Each cloud of rows lies close to a flat space through zero, with a little noise off it, and is much wider in some directions of that space than in others. After each cloud: how many dimensions does that space have?

[[-31.1   7.2 -41.8  25.4  16.0  16.6   4.1  21.1  -0.4  -4.5 -18.8  -6.3
   17.4 -23.2  -4.9  -0.4]
 [ 11.6  22.1  20.6  -4.1  -8.6  -2.7 -15.2   1.6  33.5  21.1  55.9   1.4
   -6.2 -19.3  20.2  -5.2]
 [  6.7  -8.6  -7.9 -32.5  -4.6   8.8  -1.5  15.2 -15.8   9.6   2.3  11.8
  -12.4  41.0   9.3  18.6]
 [-33.5  16.6  -2.1   5.3  -1.6   0.5   2.2  -4.4 -26.2  13.0   7.5  -9.8
   -8.2  13.0  19.9   0.4]
 [ -0.9  17.6   4.5  16.4  18.4  -6.2 -18.2  17.1  10.4  -9.3  -2.0   3.3
   15.5   6.3  15.1  10.9]
 [ -2.2   9.4  32.6  25.4 -23.4  25.5   0.5  -1.2   1.0 -13.1  -9.3  30.7
   18.8  27.9  26.2  17.5]
 [-20.6  -2.6  11.0  18.8 -10.7 -22.8  16.5  -2.8   4.4   1.6  24.2  -9.4
   25.1 -11.0  18.9   2.7]
 [ 31.6 -14.5  24.8  39.3 -36.1 -22.4  -5.4 -13.7 -26.2 -15.2   5.2   8.7
   70.6  -1.2  35.8 -19.5]
 [  7.4  24.8   9.7   6.8   5.2   3.3   7.3 -19.5 -26.7 -14.1 -16.1  -8.0
   25.3  14.4   2.3  -7.4]
 [ 11.0  -3.2  37.5 -14.2 -47.4 -10.9  -5.4 -17.0  -9.6   7.7  21.3  -8.3
    1.3  17.4  24.2   3.2]
 [-13.4 -27.0 -26.8 -40.2  15.0  11.5   0.3   4.3   5.9  13.8  17.1 -13.6
  -25.0  -1.4 -20.0   9.0]
 [ 32.5  -9.5   8.0 -20.6 -18.8 -21.9 -25.4   7.1   7.3  -1.5  -6.9  26.9
   -9.7  10.2   2.1   1.6]
 [  7.9 -12.7  -0.8 -10.2 -17.9 -37.8 -10.4 -16.4 -33.3   3.9   3.3   4.2
   13.2  23.1  13.7 -16.8]
 [-24.2 -31.4  -0.2   5.3   8.1  17.6  26.2  -7.1 -37.9 -12.1  14.2 -16.6
    0.2   9.2  30.1 -11.5]
 [  4.9 -26.0 -17.6  41.0   8.6  -8.4  13.9  17.6  -5.9 -26.2 -39.8   4.0
   27.0  20.0  -4.1 -11.5]
 [-22.9 -18.8 -34.1  24.1  -2.6  -5.8 -37.4  16.9  -7.7 -12.6 -22.5   4.7
   20.9  -4.1  13.2  -9.2]
 [-36.1  23.1  10.7  33.7   9.4   5.0  25.3 -13.9  10.0  14.2  25.1 -34.3
   13.3  -8.9  -1.6   0.3]
 [ 15.7   5.2  10.5 -56.0 -27.9  27.9  -8.8  -4.4   0.5   1.3  -1.2  31.3
  -35.5   6.5   1.0  17.9]
 [-24.0 -28.8  -6.1  52.5   5.3  10.5  16.7  -4.8 -28.2  -6.8 -12.7 -19.1
   43.6   0.2   5.8  -1.7]]
  14

[[ -9.6 -38.7  10.2  37.6  12.7 -21.0   9.2 -11.2   2.1   0.1   2.0  -2.1
   -6.3 -14.4  25.3  17.7]
 [ -7.9 -21.6 -10.1  29.1   0.5 -25.8 -12.3  -4.2  22.6  12.9  15.0   6.2
   -2.8 -27.1  20.7  19.8]
 [ -1.7  -3.2  -0.3   6.7   9.8 -13.9  -9.2  12.1   5.3   5.4  17.6 -21.8
    8.8  -0.5  11.2   2.4]
 [ -2.3  24.0  12.6   8.5  -3.9  30.5  -8.4  -0.3   0.0  -4.4   3.8 -10.1
   16.6  -3.6 -15.7   1.7]
 [-12.3 -24.9 -20.9  26.0 -18.5 -30.0  -3.9  14.6   6.5  22.5  23.2 -24.3
   -8.1  -3.3  32.7   3.9]
 [ 62.6 -33.6  -9.6 -36.6  -3.6 -81.3 -45.3   7.4  -2.1  41.0   0.8  64.8
  -23.2  56.8  17.2  12.3]
 [-24.8   4.1  -3.6  38.6 -21.9  37.5  29.4  -7.1 -15.6 -14.3  -8.5 -37.9
    2.1   2.0   0.8 -21.0]
 [ -6.7  -7.7   0.0   9.3   2.8   2.6  14.6  -6.2   9.4 -10.6   2.1  -5.0
   -5.8 -18.6  -0.6   2.5]
 [-18.2  62.4   8.9 -23.9  -8.9  56.4 -18.2  13.8 -22.2   3.6  -7.1 -13.5
   32.1   8.6 -22.9 -12.4]
 [-34.8   4.5 -38.5  23.6  18.7   1.8  21.5  -9.3  -1.7 -13.1 -16.0 -34.0
    1.2  -0.4  15.8 -40.3]
 [ -0.3 -18.2  -9.0  21.2  37.1 -21.9   7.9 -21.4  26.0 -17.8  -5.9   1.9
   -2.1 -20.6   5.0  -1.3]
 [ 15.3  28.1 -21.6 -43.3 -23.9 -30.9 -62.0  41.7 -17.5  55.6  21.5   5.2
   11.9  49.2  16.3  -5.5]
 [ -2.0  -9.4 -10.5  -9.5  -1.9  -8.5  16.3   8.1 -26.6   0.6  -9.4 -18.0
   -7.3  34.1  15.4 -25.6]
 [ 60.3 -62.4  -2.4 -27.7  12.2 -81.4   7.6  -6.9   5.8   2.1  -3.7  42.9
  -41.7  40.0  12.4   3.9]
 [-22.0 -26.1 -35.9  43.1 -10.9 -22.5  11.2  -6.6  16.0   7.4   6.3 -23.6
  -13.7 -11.5  28.9 -10.9]
 [ -9.7  78.2  19.2 -15.8  -7.1  91.4  -7.8 -17.6 -33.5 -18.9 -42.3  14.6
   34.6  19.4 -49.5 -24.7]
 [ 10.7   8.9  11.3  -7.8  22.8   6.5  -1.2 -16.1  19.2 -18.1  -9.2  24.2
    6.8 -20.9 -21.0   9.4]
 [-17.2   6.0  32.6  26.8  -4.1  56.0  28.7 -22.4   1.5 -27.3 -10.9   3.2
    4.8 -43.2 -25.5  20.2]
 [ 12.6 -46.4 -20.3   7.8  31.5 -67.2  -3.6  -9.6  14.1   5.8  -5.2  19.9
  -18.8   8.9  33.1   1.5]]
  8

[[-33.8  40.2  17.3  19.3 -33.4 -31.8 -16.5  16.9  -2.4 -10.8  -9.0  51.1
  -59.3 -14.9  38.2  -4.8]
 [ 44.1   1.3  32.2 -17.7   6.5  -3.5  41.1 -42.2 -25.6 -15.5  -3.0  59.5
   -9.6   0.8  28.4 -12.6]
 [ 10.2   2.2   2.4  -5.2   9.5  13.4  -1.8 -17.2 -10.8  32.6   6.7 -35.4
   21.8   3.5 -42.4  -2.4]
 [-42.4  11.5  32.7  20.5 -21.4  -5.4 -20.9  17.1  -2.7  24.4  -3.1 -46.3
  -75.0  30.6  -6.6  11.7]
 [ 21.6  12.1  23.4   6.5  13.9 -14.3  26.3 -10.3 -23.1  30.3 -41.7 -27.5
  -28.3 -38.2  -8.6 -20.6]
 [  0.0 -51.8   4.6 -28.4   5.9  18.4   3.8  66.6 -53.9   1.1  20.1   2.1
   30.6  -8.5   8.4 -13.1]
 [-12.6 -17.2   4.3  -3.9   6.0  -3.1 -11.8   4.0  -9.2  30.7 -11.2 -47.1
  -18.1   8.9 -42.9  17.1]
 [ 12.0  32.8  20.4  14.9   5.2  12.3  41.8  -4.8 -21.6 -11.3 -24.4  19.5
  -39.7 -27.0   7.7  -0.1]
 [ -2.8   1.0  -8.0 -31.9  41.1  -6.1 -10.4  43.2 -19.0   3.2  27.4   0.4
   33.2 -44.4   1.7 -20.9]
 [ 33.5 -11.7  -4.3  -1.9 -23.2  21.1  54.2 -41.0  22.7 -38.1  17.1  10.9
   12.1  35.3  -0.4   8.8]
 [ 38.7 -48.8 -49.2 -22.7  34.3  41.6 -31.3  -3.1  17.6   9.9  20.5 -10.2
    3.6 -39.4 -13.3  -1.3]
 [ -3.8  14.9 -20.3  -0.8  10.8 -20.1   4.1   8.7  27.3  -6.0  11.2 -15.0
  -25.9 -22.6 -24.8  20.9]
 [-21.4   6.8 -20.0 -23.6  -8.4   7.4  -5.5 -21.8  20.1 -30.9  29.0  29.7
   -8.9   5.4  21.2   1.5]
 [-18.1  33.6  39.0  15.6 -20.4 -46.4   3.1  -6.5   4.3  11.7  -7.3 -21.9
  -38.5  19.2   9.9   9.5]
 [-25.3 -12.1 -12.8  -6.8 -39.7  -8.7  -5.5   0.9   3.4   4.1  11.9   9.6
    1.4  18.0 -19.0 -17.3]
 [ 12.9 -47.2  -6.2 -12.8  -5.9  62.3  -5.7  20.0  23.3 -13.9  -1.1 -40.7
   13.7  25.1 -61.9  20.8]
 [ 35.2 -10.9 -14.5  -6.9   4.3  27.9  27.4 -37.9  18.0 -17.6  -0.2  13.7
   32.4  12.4 -32.2   6.9]
 [-13.3 -15.9   1.8  18.9  41.4  -9.6  11.1  20.2 -16.6  19.8   6.8  20.3
   12.7  36.0  22.8 -51.1]
 [-55.6  -4.6  21.5 -38.3 -11.7 -15.4 -12.5  -5.4 -24.5   6.3  27.0 -36.0
  -54.4  16.7  15.0  24.7]]
  14

[[  2.4  -0.7  12.1  26.4 -53.6  -6.6  20.8  22.1 -38.0 -14.4  50.8  -9.3
   20.1  34.7  -8.5  -2.8]
 [-18.9  -7.5   3.6  11.2 -12.7  -8.5  -2.2 -11.6   5.6 -11.0  18.1  -9.3
   12.9  -3.7  -2.4  -0.2]
 [-14.7  11.1  19.1   5.0   0.0   3.9  -2.4 -23.2   4.0 -34.7  15.6   2.3
   -2.5   0.7  15.5  15.5]
 [-11.1 -21.8  11.0   9.4  27.9 -15.6   1.1 -27.6  41.7  -5.0 -28.5  18.1
  -17.5 -27.2   0.5 -11.0]
 [ 15.7  -8.1 -16.2  -2.0  -6.7  -2.4   3.4  27.6 -12.2  25.9  -6.7  -0.9
    3.2   8.4 -14.0 -14.2]
 [ -0.8 -10.5   2.2  27.9 -57.7 -10.3  18.6  28.9 -40.7  -3.2  59.1 -14.7
   35.3  38.4 -18.5 -11.5]
 [ -5.0   7.1   6.5  -5.6  17.2   6.4  -5.9 -17.4   7.8 -12.9 -10.7   2.7
  -10.3  -9.1  14.2  11.5]
 [ -0.4   5.9   5.6 -12.2  36.6   3.1  -9.1 -19.1  25.1  -3.3 -31.5  12.2
  -19.5 -20.2  11.7   8.6]
 [  3.7  -4.6  -0.4  -0.3   0.8  -0.9   3.8   2.9   2.2   1.5  -3.6   0.7
    0.1   1.0  -1.6  -5.1]
 [  8.8  51.7 -11.9 -19.3 -33.0  36.2  -9.7  22.1 -60.8 -19.9  48.2 -33.1
   27.2  37.3  17.0  33.7]
 [ -9.9 -27.9  34.9  42.2 -32.1 -27.3  29.6  -6.4  -2.0 -22.3  30.1  18.9
    0.3  16.7  -9.1 -18.1]
 [ -7.1 -26.9  26.3  15.7  35.2 -23.6  11.3 -35.0  51.8 -10.9 -42.4  34.6
  -35.3 -30.3   2.5 -10.6]
 [-22.6 -32.2  26.9  27.7   7.9 -29.0  12.1 -32.6  37.1 -18.2  -6.7  20.8
  -12.6 -19.1  -4.4 -15.6]
 [  9.8  -2.1  10.3  13.6 -25.3  -3.7  13.0  15.1 -21.0  -2.6  13.6   3.3
    6.1  19.8  -4.2  -5.5]
 [  4.7 -38.0  22.9  26.1  12.3 -28.2  21.7  -8.7  29.0   4.7 -32.7  33.7
  -27.1 -11.3  -9.0 -27.3]
 [-24.6 -33.7   8.1  12.5  27.9 -26.1  -4.1 -35.4  57.3   2.2 -27.6  18.0
  -17.5 -38.8  -6.4 -17.3]
 [-10.0 -18.2   5.2  10.5   8.0 -14.5   3.0 -15.1  23.2   1.5 -10.0   8.7
   -6.1 -15.1  -2.0  -9.3]
 [-11.9  13.3  -5.7   4.2 -36.8  10.3  -5.9   7.0 -29.4 -14.5  54.0 -25.8
   31.9  22.0  -2.8   9.3]
 [ -0.5  -5.5  15.8  19.9 -37.3  -6.8  14.7  12.7 -22.3 -13.4  32.0  -0.2
   13.2  25.0  -6.3  -5.8]]
  4

[[-16.1  29.1  24.4   9.1  23.3  -0.4   6.7  17.5 -26.7  -7.3  37.3 -21.4
    7.3  48.2  -7.1   9.9]
 [ -8.9 -26.0 -30.6 -38.0 -20.9  14.8   9.5  -9.4   9.0  -3.6 -20.8  11.6
    2.7  -9.8   5.7 -19.8]
 [ -2.4  13.7  -7.6 -24.9  15.3  13.8   9.0  20.0 -14.8  -9.8   1.8  -8.4
   20.9  24.6  18.3   2.3]
 [-29.5  14.7  12.4 -21.8  23.0   9.3  20.5  17.4 -16.9 -20.0  37.8 -21.9
   15.1  41.2 -13.9  -6.8]
 [  4.9   9.2   1.8   7.4  24.7  -1.9  -4.4 -13.5   3.9  -5.0  -7.3   5.2
   -6.7   0.0  -8.1  -4.1]
 [  8.3  12.1  14.0  -1.5 -36.9   4.1  11.8  41.9 -30.0   8.6  33.0 -20.3
   25.6  33.7  12.1  22.6]
 [ -0.3  -2.9  -5.6   8.3  19.0  -1.0   0.6 -27.7  12.4 -13.1  -2.6   4.0
  -13.9  -8.5 -30.9  -6.7]
 [ 18.0  21.4 -11.3  -0.9  14.4   8.8   3.0 -19.1 -23.9  -4.2 -11.7   3.4
    2.9  37.4 -19.0   2.3]
 [-38.7   5.5   0.6 -13.9  23.5   4.2  14.1   9.3  -5.5 -27.6  36.9 -31.0
    9.4  23.0 -10.4   5.2]
 [  4.0 -31.0  16.1  28.9 -12.5 -40.2 -10.0 -40.6  34.6  26.7 -33.8  15.4
  -30.1 -80.6 -23.5 -25.1]
 [ -5.8 -18.5 -19.4 -10.6   7.9  -3.7   0.8 -35.3  18.0  -6.8 -26.0   7.8
  -11.5 -28.9 -22.0 -18.5]
 [-15.1  -8.3 -36.5 -28.9   5.8  28.0  22.4  -5.8   5.7 -47.5  27.8 -11.8
    8.4  31.2 -14.3   7.9]
 [ -2.8   6.5 -23.5 -40.2  14.4  10.1   5.6  -4.0 -23.6   0.8 -32.3  -7.0
   21.1  12.1  -0.8 -10.4]
 [-34.0  22.3  35.0  12.1  27.8 -19.3  17.1  25.2 -19.7 -17.4  60.1 -52.5
   16.8  24.4 -19.2  17.9]
 [ 38.3  -6.2 -36.7 -49.5 -24.5  21.0  -0.5   8.5 -17.9  17.6 -61.0  15.7
   31.6  -9.9  18.8  -5.4]
 [ -7.3 -30.4 -13.5  -3.9 -12.4   0.4 -12.5 -10.6  33.1  -3.0 -14.0   3.9
  -10.6 -51.3  -9.9  -1.5]
 [ -8.5  -6.7 -13.5  -4.7  -4.7  12.5   1.9  -4.1   5.3 -12.7  10.3   3.3
   -6.5  14.5   3.3   3.4]
 [ 16.8   3.0   9.1   0.2   3.3  -9.5  10.5  -5.9   0.2   0.5  -3.6  -0.3
    7.2 -11.5 -19.1  -6.9]
 [ 42.0  16.8 -11.5 -20.8 -13.5   6.1   8.1   7.7 -32.0  20.0 -36.7  14.8
   22.7  21.7  22.3  -4.1]]
  9

[[ -8.5  20.1  20.4  -5.5  -6.3   2.1  22.1  12.5  16.5 -16.6 -42.0  -4.8
  -32.4   3.1  12.7   8.5]
 [ 13.1 -33.2 -24.8  -1.2  -5.2  15.2 -41.8  -9.0  -3.2  18.0  47.0   4.3
   32.8  11.9 -18.2  -5.8]
 [  4.3  29.8 -30.7  27.1  -7.5  -2.8 -10.7  -1.8  -2.7  -7.9  23.4 -21.0
   15.5   7.9 -23.5 -33.5]
 [ -2.8  22.5  17.8  19.8  -9.3 -12.8  21.9   0.8 -17.3 -25.2 -35.0   6.9
  -41.5  10.1  25.3 -10.3]
 [ -0.7  49.7  22.3  27.8  22.1  -4.5  31.4   2.3 -19.8 -16.5 -37.9  10.4
  -42.0 -47.5  16.7  -2.5]
 [  7.7  11.8  -8.0  30.0   7.7  -2.6 -20.4 -15.6 -59.0   6.4  33.6  23.3
  -24.0   5.1  11.2 -36.1]
 [ -3.0  20.7   3.9  18.4 -15.5  -9.0  18.0  -3.0  -3.4 -21.1 -21.6 -10.7
  -22.2  17.1  12.4 -16.1]
 [-11.8  21.8  31.8  36.5 -69.9 -40.2  54.5  14.1  15.9 -15.2 -25.6 -26.3
   33.0 -11.8 -15.5  41.5]
 [ -8.5  -6.0  14.7 -29.9  20.7 -15.1   3.5  15.4  -1.2  -3.1 -17.8  29.7
  -13.2   6.7   9.0   7.4]
 [  1.4 -20.6  -9.1  -9.1 -19.3  -3.0 -31.0   2.4  -9.0   7.4  25.6  16.0
    4.6  43.7  -5.6 -10.1]
 [ -4.6  -8.4   2.6 -34.5  16.2  -6.2 -11.2  21.4  24.6   2.2  -5.5  19.9
   10.6   7.0 -12.0  11.9]
 [  5.3  -5.4   8.2  -2.2  27.9  -4.9  -6.1   3.2 -21.3  -1.9  -7.8  34.2
  -17.0 -15.3  14.6  -1.0]
 [  0.7  -2.9 -18.7  -1.7 -28.7   3.0 -45.3   5.1 -10.4  10.0  45.1  10.9
    3.6  55.4 -18.8 -25.3]
 [  0.6 -24.8  11.7 -11.5   0.6  -3.9   5.8   0.4   2.6   7.7  -5.4   7.8
    8.3  -8.2   7.7  25.7]
 [ 11.2 -20.0  -0.2  -8.6  58.4 -11.4  -3.3  -6.1 -32.4 -11.2 -21.3  44.2
  -23.3 -14.8  29.3 -14.9]
 [ 11.8 -18.3 -24.7 -15.9  17.3  -4.5 -52.5  18.6  -0.5 -11.1  15.6  43.6
    6.1  45.2 -10.9 -26.4]
 [-10.1  10.2  13.3 -10.1  -6.3 -21.4  20.6  13.4  13.8  -3.9 -13.1  -1.9
   14.4  -5.8 -11.1  16.8]
 [-13.8   2.8  13.0 -26.1  10.3 -18.2  11.8  11.6   1.6  -3.1 -13.6  11.5
  -12.4  11.9   5.1   0.1]
 [  2.6  25.2   7.6   9.3  23.4   4.8  22.9   5.7  12.7 -27.5 -51.3  -1.9
  -29.9 -23.2  18.4  -3.4]]
  8
